The rows are grouped in 4 different ways at once. Each group adds its own fixed numbers to the row, and there is some noise. The rows also spread widely along 10 directions, which tell nothing about the answers.
Some rows, each with its group in each grouping after it:
[ 0.62 -1.16 -0.43  0.65  1.10 -0.55  0.32  1.42 -1.04 -1.01 -0.07 -1.17
  0.62 -0.05 -1.06  1.40 -1.49 -0.89 -0.41  0.65  1.13 -0.74 -1.55 -1.45
 -0.25  0.86  1.12  0.83  0.18 -1.19 -0.68  0.27]
k_445 S Z Y
[ 0.93 -1.07 -0.04 -3.15  0.25  0.81  3.50 -2.69  0.42  1.19 -1.76 -1.82
 -1.16 -1.23 -0.53  0.84 -4.45  1.04 -3.14 -0.24  0.51 -0.12  2.50 -0.14
  0.76 -2.80 -2.20 -0.36 -1.77  0.06 -0.29  3.11]
k_903 C Z H
[ 1.70 -0.58 -1.46  1.83 -0.94 -0.47 -0.73  0.70 -2.36 -2.17 -0.36 -1.54
  0.92  1.15 -1.50  0.67 -1.42 -0.13 -0.47  0.63 -0.74 -0.66 -0.93 -1.38
 -0.71  1.90 -0.63  0.95 -0.47 -2.91 -0.47  0.66]
k_583 C E F
[-0.59  1.52 -0.73 -0.72  2.56 -1.96  0.93  0.81 -1.33  0.36  1.95 -0.54
 -0.27 -1.73 -1.29  0.17  2.12 -3.00  0.22 -3.67  1.36  0.43  0.90 -1.88
 -1.36  1.26  3.18 -2.25 -0.45  1.46 -1.25 -0.68]
k_910 A K Y
[ 2.06 -2.50 -2.64  2.19 -2.94  2.14  0.53 -1.26 -0.63 -2.31 -1.51 -1.74
 -0.98  1.06 -2.40 -0.02 -1.24  1.37 -1.33  2.24 -0.98 -0.53  0.17 -0.85
 -1.76 -1.18 -4.10  1.40 -0.84 -3.95  2.32  2.88]
k_432 S P W
[ 2.45 -0.76 -3.58  3.27 -1.93  0.49  0.09 -3.01 -1.75 -1.32  0.42 -3.40
 -0.41  2.18 -4.09  1.17 -0.80 -0.96 -2.04 -0.20 -1.77  0.44  1.24 -4.34
 -2.99  0.79 -2.70  1.41  0.27 -2.07  2.87  1.46]
k_583 A K D
[ 0.11  1.25 -1.19 -2.19  0.63 -0.74  1.28  0.53 -0.55  1.42  1.40 -0.96
  0.06 -1.35 -1.54  3.17 -1.77  0.98 -1.91 -0.58 -0.17 -0.85  0.33 -0.36
 -1.20  2.14 -0.01 -0.31 -2.19 -0.38  0.52  0.66]
k_910 S P H
[ 0.14  0.20  0.01 -0.29  1.38 -0.70  1.04  1.60 -1.01  0.81 -0.03 -0.92
  0.62  0.03 -1.47  1.67 -3.93 -1.30 -1.05 -0.83 -0.27 -0.82 -0.45  0.01
  1.81  2.82  1.35 -0.09 -1.52 -1.53 -2.60 -0.08]
k_445 A E W
[ 0.73  0.55 -0.97  2.38 -1.18 -0.62 -1.07  0.97 -2.02 -1.92  0.77 -0.53
 -0.35  0.97 -0.86 -1.27  2.07 -0.51  1.57 -0.38  0.31 -0.80 -0.37 -0.66
 -2.74  1.75  1.17  1.18  0.59 -2.50  1.02 -0.24]
k_538 S E D
[ 0.04  0.83 -1.04  0.10 -1.65  0.33  1.60 -0.79 -0.10 -0.04  0.92 -0.19
 -1.37 -1.16 -1.35 -1.19  0.57  0.11  0.13 -0.63 -0.11  0.64  0.91  1.06
 -2.21  1.90 -0.71 -0.44 -3.06 -0.24  1.55  1.68]
k_432 S K F
[-1.01 -0.98  2.59 -4.08  0.61 -1.54  3.33  0.01 -0.64 -0.69 -1.09 -0.29
 -0.22 -0.79  1.87  3.29 -3.45  2.42 -1.90  2.77 -0.36 -2.18 -1.10  3.21
  1.84 -1.67  1.65  1.06  0.14 -1.91 -2.19 -2.09]
k_538 S E H
[ 0.51 -1.30  0.52 -0.89 -0.69  0.70  0.27  1.86 -0.54 -3.31 -0.36 -0.19
 -1.20 -1.63  0.25 -0.77  3.00  0.60  1.83  1.34  0.72 -1.04  1.56  1.42
 -3.00 -0.31  0.07 -1.12 -2.23 -1.09 -2.68  0.85]
k_903 C Z W
[-0.68  1.10 -0.32 -0.85 -2.60 -0.47  1.20 -1.35 -1.96 -0.62 -0.78  1.74
 -2.06 -0.88  1.94 -1.92  1.04  2.02  1.39  1.03  0.95 -1.30 -1.32  2.79
 -2.61  0.45  0.87  1.05  1.66 -1.23  4.23 -1.71]
k_903 A K F
[-1.20 -1.60  1.14 -0.86  2.08 -1.08  0.18 -0.79  1.70 -0.44  0.49 -2.80
  1.55 -0.80 -1.94  4.62 -1.69 -2.09 -1.74  1.19  0.98 -0.48 -0.52 -0.72
  1.60  0.87  1.12  0.19 -1.94  1.62 -3.43  1.88]
k_583 C Z Y
[-1.60 -1.12  0.95  0.06 -1.16  1.06 -0.12 -1.00  1.58  0.46  0.93 -0.91
 -0.71 -2.06 -0.83  2.25  2.31 -0.37  0.99  2.06 -0.55 -1.42 -0.24  1.98
 -1.11  0.99  0.11  0.38 -2.29  0.90 -0.08  1.90]
k_432 A Z W
[ 2.12 -1.12 -0.18  0.19  0.65  0.43 -0.34  4.37 -2.38 -1.76 -0.86 -0.55
  0.24 -2.39  2.21 -1.49  1.97 -0.64  0.62 -0.61 -0.85  0.12  1.87 -0.36
 -1.31 -0.84  0.09 -2.09  0.25 -3.69 -3.64  0.09]
k_432 C K H
[-0.97 -1.38  0.45 -1.55  2.51  0.06 -0.03  2.26  0.81 -0.33  0.28 -1.36
  0.08 -2.34 -1.15  1.77 -0.44 -1.28 -1.53  0.27  1.79 -0.52  1.16 -0.44
  0.52 -0.56  1.20 -1.05 -1.66  1.64 -4.02  2.60]
k_903 A Z H
[ 0.13  0.44 -2.54 -1.92  1.04 -0.83  1.29  1.66 -0.44 -2.05  1.85 -1.30
 -1.28 -1.10 -3.14  1.77  1.53  0.51 -2.12 -0.98  2.19  0.76  1.38 -2.06
 -3.95 -0.22 -0.65 -1.86 -2.62  1.95  0.13  1.80]
k_910 S K F
[ 0.94 -0.09 -1.39  1.41 -1.16 -0.17  1.97 -3.35 -0.90 -1.86  0.27 -0.50
 -1.36  0.91 -2.27 -1.17 -2.99 -1.47 -0.64 -2.17 -0.53  0.80  0.63 -0.32
 -0.51  1.34 -0.50  0.34 -1.23 -2.01 -0.50  0.13]
k_910 A K D
[-1.11  0.67  0.10 -2.88  2.59 -0.82  2.83 -1.07 -0.67  2.28 -0.24 -0.51
 -1.39 -2.33  0.25  0.55  0.08 -1.31 -1.63 -2.88  1.18 -0.34  1.61 -0.36
  0.80 -2.18  1.63 -1.47  0.44  0.58  0.25  1.07]
k_903 A P W
[-0.56  0.84 -0.20  0.10  1.40 -2.29  0.50 -1.34 -1.72 -1.14  2.03 -1.07
 -0.09 -0.32 -0.67  0.57  3.21 -2.78  0.81 -1.64 -0.10  0.17 -0.01 -1.10
 -1.49  1.29  3.11 -0.18  0.32 -0.21 -0.34 -1.30]
k_583 S K D
[-0.25  0.32  0.52 -2.89 -0.72 -0.67  3.34 -1.17 -0.66 -0.54 -0.55  0.34
 -1.63 -1.44  1.00 -0.43 -1.52  1.52 -0.76  0.17  0.33 -0.32  1.08  2.24
 -0.83 -0.24  0.44 -0.31 -1.61 -0.66  0.30 -0.26]
k_903 S K F
[-1.88  1.97 -2.03 -0.44  2.69 -1.78 -1.07  2.55 -0.36  1.53  1.98 -1.36
  0.20 -1.71 -2.16  1.59  2.94 -1.89 -0.49 -1.54  3.17 -0.06 -0.80 -2.27
 -1.38  2.38  2.35 -0.51 -0.20  3.03  1.23  1.89]
k_583 A P Y
[ 1.53  0.49 -2.75 -1.57 -3.59  1.66  2.41  1.54 -1.64 -1.37 -0.57 -0.33
 -2.64 -0.94 -0.61 -0.89 -0.28  4.14 -0.75  1.21 -0.57 -0.99  2.18  0.71
 -5.34  0.92 -2.45 -0.77 -2.21 -2.22  1.78  0.48]
k_903 A K D
[ 0.15  0.84 -0.26 -3.31  0.63 -0.38  0.54  5.83 -2.90 -1.16 -0.46  0.30
 -0.66 -0.66 -0.08  0.20 -4.44  3.18 -0.62  0.56  1.63 -1.38 -1.79  0.95
 -0.20  3.64  0.52 -0.42 -1.43 -3.11 -2.37 -1.03]
k_903 C Z W
[ 0.83 -1.00  0.91 -0.09 -1.40  0.43  1.79  0.06 -0.54  0.01 -0.83  0.22
  0.13 -1.17  1.44  0.53 -1.18  0.22  0.15  1.29 -0.88 -1.10  0.15  2.03
 -0.15  0.57  0.66  0.21 -1.62 -2.16 -0.76  0.16]
k_445 S E F
[ 0.31  0.51 -1.00  0.79 -2.32  1.31 -0.03 -0.67  0.13  3.25  0.26 -0.36
  0.38 -1.87 -0.08  1.19 -1.35  0.42 -0.47  0.13 -1.12 -1.02  0.30  0.29
 -0.66  3.37 -1.44  0.47 -0.96 -0.28  2.72  2.01]
k_910 A K F
[ 0.25 -1.79  0.67 -0.76  1.49 -0.74  0.36  0.23 -0.65 -0.64  0.77 -2.74
  1.29 -0.96 -1.12  4.28 -1.27 -1.03 -2.08  1.40 -0.81 -0.44 -0.50 -1.95
  0.68 -0.12  0.91  0.07 -0.70 -0.87 -2.11  0.28]
k_583 S Z F
[ 0.36 -0.12  0.87 -2.28 -3.28 -1.23  2.05 -1.03 -2.48 -4.29  0.38 -0.07
 -1.15  0.47  1.45  1.55  0.59  3.88  1.63  4.99 -1.86 -2.03 -1.97  3.53
 -4.00  1.16  0.75  1.61 -0.97 -3.93  1.13 -4.39]
k_583 S Z H
[ 0.96 -3.16  2.67  1.20 -3.74  1.97  1.58 -5.74  1.78  1.89 -1.81 -1.42
  1.79 -1.15  3.34  2.95 -1.96  0.02  0.35  4.79 -5.46 -2.09  1.11  3.59
  2.16  0.25 -1.36  2.34 -0.70 -3.54 -0.43  1.08]
k_583 S K H
[ 0.05 -0.73 -1.39 -1.33  0.98 -0.38 -0.05  1.82 -0.59 -0.85  0.10 -1.61
 -0.26 -0.78 -1.06  2.39  0.14  0.69 -1.92  1.75  1.24 -1.27  0.23 -1.02
 -1.88 -0.78  0.09  0.04 -0.45 -0.64  0.11  1.58]
k_903 S P H
[ 0.23  0.04  1.86 -1.77 -0.30 -0.39  2.70 -1.63 -0.21  0.88 -0.05 -1.02
  0.83 -1.72  1.33  2.07 -1.49 -0.80 -0.70 -0.08 -2.57 -1.12  2.05  2.08
  0.56  1.80  0.91 -1.18 -2.63 -1.36 -2.48 -0.51]
k_903 C K F

New rows, each followed by its group in each grouping:
[ 0.84 -1.08  0.88 -0.83  0.00  0.24  1.39 -2.07  0.08  0.40 -0.21 -2.12
  0.01 -1.70  0.04  2.67  0.67 -1.21 -0.99  0.40 -1.02 -1.03  2.04 -0.79
 -0.96 -1.31 -0.35 -0.94 -1.10 -0.18 -0.38  1.36]
k_903 C Z F
[-0.68 -0.61  0.38 -3.06  1.31 -1.05  1.44  0.41 -0.96 -0.14  0.39 -1.00
 -0.43 -1.05 -0.69  4.17 -2.53  1.15 -2.19  1.10  0.29 -1.42 -1.38  0.02
 -0.21 -0.13  0.71  0.20 -0.19 -0.49 -1.18 -1.02]
k_910 A Z H
[-0.44 -0.24  1.74 -2.31  0.54 -0.48  3.39 -0.68 -0.02  0.89  0.30 -0.51
 -0.74 -2.27  1.06  2.67  1.20 -0.29  0.17  0.66 -0.35 -1.26  0.87  1.02
 -1.49 -0.22  2.09 -1.18 -1.63  0.71 -1.15 -1.33]
k_445 A Z Y
[-1.64 -1.49  0.75 -0.48  1.90 -1.28 -0.86  1.38  0.34 -0.64  1.05 -2.07
  1.24 -1.22 -1.29  4.27  0.06 -1.56 -0.77  2.11  1.09 -1.22 -1.76 -0.88
  0.29  0.97  2.34  0.40 -0.34  1.18 -2.59  0.33]
k_583 A Z Y
[-0.46 -1.60 -0.20 -2.13  0.67  0.68  1.80  0.06  1.15  0.06 -0.82 -1.17
 -0.29 -1.69 -0.49  1.79 -1.76  0.58 -2.33  1.10  1.02  0.07  0.82  0.55
  1.40 -1.27 -0.76  0.06 -1.71 -0.10 -1.72  3.36]
k_583 S P W
[-0.47  1.14  0.12 -3.25  1.70 -2.34  3.46 -1.62 -1.45 -0.72  1.38 -0.36
 -1.61 -1.64 -0.99  1.71 -0.04 -0.86 -1.64 -2.88  0.28  0.33  0.68 -0.35
 -1.38 -0.42  1.87 -1.85 -0.73  0.75  0.00 -1.89]
k_910 A K F
[-1.14  1.49 -0.13 -0.83 -2.31 -1.15  0.33 -0.11 -1.92  0.15 -0.09  2.11
 -1.31 -0.79  1.37 -0.24  0.02  2.79  1.32  1.17  0.97 -2.01 -3.57  3.30
 -1.62  1.99  1.27  1.75  1.18 -1.31  4.02 -1.88]
k_910 A E F
[ 0.53 -0.16 -2.78 -0.15 -0.46  0.69  0.61  0.59 -0.99  0.56 -0.17 -1.98
 -0.56 -0.77 -1.65  0.89  0.15  1.06 -1.94  0.20  0.91  0.11  0.79 -2.72
 -2.60 -0.28 -1.55 -0.49  0.45  0.38  2.39  2.06]
k_583 A K Y
[ 0.87 -1.33  0.30  1.25  0.48  0.83 -0.39  2.16 -0.92  0.00 -0.05 -1.21
  0.30 -2.43  1.19  0.61  2.67 -1.50  0.25 -0.46 -0.91 -0.63  2.60 -1.23
 -1.15 -0.76  0.62 -1.28  1.06 -1.56 -3.10  0.66]
k_538 A K D
[ 1.68 -1.69  0.41  2.31  0.29 -0.31  1.04 -3.04 -0.87 -0.21 -1.26 -0.90
  0.49 -0.37  0.91 -0.04 -0.47 -3.36  0.14 -1.42 -1.01  0.19  0.90 -0.88
  1.01 -0.88  0.28  0.26  1.75 -1.78 -0.15  0.53]
k_445 C K F
[-0.44  1.79 -0.38 -0.45 -2.54  0.10  2.29 -3.54 -1.13  0.55 -0.01  1.33
 -2.33 -0.71  1.34 -3.83  1.82  0.68  1.86 -1.03  0.70  0.02  0.50  2.54
 -2.15  0.72  0.54  1.16 -0.84 -0.63  3.86  0.86]
k_583 S E D
[-1.68 -0.72  1.79 -1.97  2.73 -1.76  1.16  1.81  1.51 -1.85  1.91 -2.19
  0.45 -0.64 -3.13  3.94 -2.89 -1.89 -1.55  0.45  0.84 -0.50  0.65  0.69
  1.13  2.45  2.44 -0.58 -4.45  1.40 -7.29  0.11]
k_538 A Z H
[-0.71 -0.50  1.37 -0.06 -0.37 -0.55  0.45 -0.67  0.11  0.30  0.90 -1.25
  0.02 -1.22 -0.71  2.88  0.11 -0.96  0.01  0.73 -0.39 -1.11  0.07  0.10
 -0.29  1.00  1.05  0.42 -0.81  0.37 -0.59  0.08]
k_538 A Z F
[ 1.19 -1.60 -1.08  2.07 -0.42 -0.06  0.90 -3.10 -0.41 -1.39  0.60 -2.13
  0.27  0.91 -2.71  2.19 -2.52 -2.37 -1.74 -0.59 -2.19 -0.19  0.62 -1.70
 -0.11  1.12 -1.02  0.66 -0.84 -2.15 -1.46  0.62]
k_910 A K D
[ 0.10 -1.06  0.45  1.14  1.97 -0.01 -0.21  1.91 -0.17 -1.01  1.22 -0.46
 -0.13 -1.79 -0.73 -0.45  2.09 -3.91  1.78 -1.84  0.95  0.00  1.09 -0.52
 -0.55  1.45  2.54 -1.29 -1.88  0.37 -4.04  1.26]
k_445 A Z W
[ 0.45 -1.26 -0.21  0.77 -1.36  0.54  0.61 -1.52  0.04 -1.72  0.17 -0.11
 -0.40 -0.47 -0.93 -0.57 -0.99 -0.53  0.55  0.04 -0.56 -0.04  0.28  1.48
 -0.52  1.54 -0.71  0.45 -1.52 -1.73 -0.96  0.98]
k_910 S K W
[-0.12 -0.37 -0.78  2.82 -2.97  1.79 -1.29 -2.23  0.33  2.94 -0.85  0.66
  0.42 -1.59  1.18 -1.39  0.95 -0.63  1.83  0.30 -0.23 -1.09 -0.68  0.96
 -0.64  2.25 -0.83  1.51  1.51 -0.76  4.10  2.25]
k_910 A K Y
[ 1.39  0.15 -3.75 -2.16 -0.21 -0.07  2.30  2.11 -1.79 -0.85 -0.42 -2.12
 -0.98  0.71 -3.10  3.51 -1.81  3.75 -3.75  1.78  1.56 -1.09 -0.53 -2.91
 -4.12 -1.10 -1.88 -0.04 -0.71 -0.33  3.50  1.20]
k_445 S E Y
[ 1.42  0.50 -2.64 -0.84 -0.23  0.85  0.68  2.91 -1.88  0.30 -0.65 -1.04
 -1.68 -1.33 -0.72 -0.75  0.39  2.25 -2.09 -1.04  1.77  0.25  2.18 -2.51
 -3.11 -1.11 -2.66 -0.81  1.32 -0.38  2.17  2.49]
k_538 C K D
[ 1.13  1.83 -0.01 -2.80 -2.78  0.08  4.71 -0.87 -2.87  0.67 -1.17  0.53
 -1.76 -0.67  2.01 -1.48 -3.19  3.36 -0.11 -0.15 -1.91 -1.10  1.31  2.45
 -1.93  2.01  0.03 -0.76 -1.49 -3.85  1.40 -2.70]
k_903 A K Y
[-0.70 -0.83  0.44 -1.74  0.05 -0.26  3.62 -2.66  1.32 -0.14 -0.77 -0.60
 -1.58 -1.28 -0.27  1.85 -1.91 -0.37 -1.97  0.48  0.81  0.01  0.78  1.45
  0.38 -1.67 -0.13 -0.32 -1.47  1.77 -0.15  1.26]
k_445 A K F
[ 1.60 -1.24 -2.16 -0.59  1.70  1.22  0.45  2.80 -0.39  0.16  0.63 -2.82
  0.55 -2.22 -2.71  3.66  0.70 -0.75 -3.46 -1.23 -0.83 -0.40  3.29 -3.98
 -2.01 -1.44 -1.01 -2.45 -2.21 -0.31 -3.35  3.33]
k_910 A E D
[ 0.24 -1.70  0.22 -0.38 -1.34  0.78 -0.19  2.56 -0.31 -2.87  0.12 -0.36
 -1.58 -1.84  0.44  0.13  4.14  1.53  1.33  2.69  1.02 -1.32  1.47  0.80
 -4.37 -1.82 -0.22 -0.30 -0.51 -0.09 -1.14  0.73]
k_538 A Z H
[-1.48  1.65 -1.64  2.47  1.41 -1.57 -2.23 -0.32 -1.23  1.46 -0.30  0.71
  0.68  2.37 -2.95 -3.74 -6.72 -2.39  0.37 -2.99  3.62 -0.01 -4.40  0.30
  4.49  5.98  1.76  3.71  0.86 -1.18  1.99  2.36]
k_903 S E W
[-0.23 -0.84 -0.78  1.55  0.84 -0.97 -0.71  0.98 -0.65 -1.83  0.32 -1.41
  0.95  0.90 -2.53  1.17 -1.22 -1.74 -0.52  0.54  0.36 -0.49 -1.58 -0.63
  0.10  1.36  1.31  0.85 -1.21 -1.76 -1.46  0.86]
k_432 S E Y
[-1.12 -0.76  2.42 -1.92 -0.94 -0.47  1.16 -1.15 -0.36 -0.51 -0.06  0.17
 -0.99 -1.37  1.91  1.77  1.58  1.63  1.51  2.78 -0.41 -2.07 -1.27  2.77
 -0.98 -0.51  1.29  1.49  0.86 -1.25  0.93 -1.59]
k_538 S Z W
[-1.27 -1.12 -1.21 -0.59  0.53  0.31 -0.64  4.44  0.67 -4.22  0.39 -0.05
 -1.34 -1.84 -0.98  0.32  3.46  0.05 -0.10  1.23  2.80 -0.82  0.88  0.82
 -3.30 -0.54  1.42 -1.01 -2.50  0.52 -3.59  1.70]
k_903 A P D
[-3.17 -0.16 -0.28  3.23 -1.08 -0.86 -2.51 -2.79  2.53 -1.57  1.41  0.90
 -0.32  0.53 -3.19 -0.99  0.35 -3.21  2.44  0.36  3.02 -0.22 -3.43  3.22
  0.51  4.69  1.20  3.02 -1.51  2.76  1.12  2.30]
k_910 A K W
[ 1.48  0.19 -0.07  1.90 -1.99  0.44  1.87 -2.56 -1.41  0.65 -0.80  0.52
 -1.01 -0.78  1.32 -2.38 -0.31 -1.36  1.44 -1.48 -1.24  0.15  1.06  0.72
 -0.81  1.16  0.17  0.23 -0.11 -1.80  1.84 -0.24]
k_445 A K F
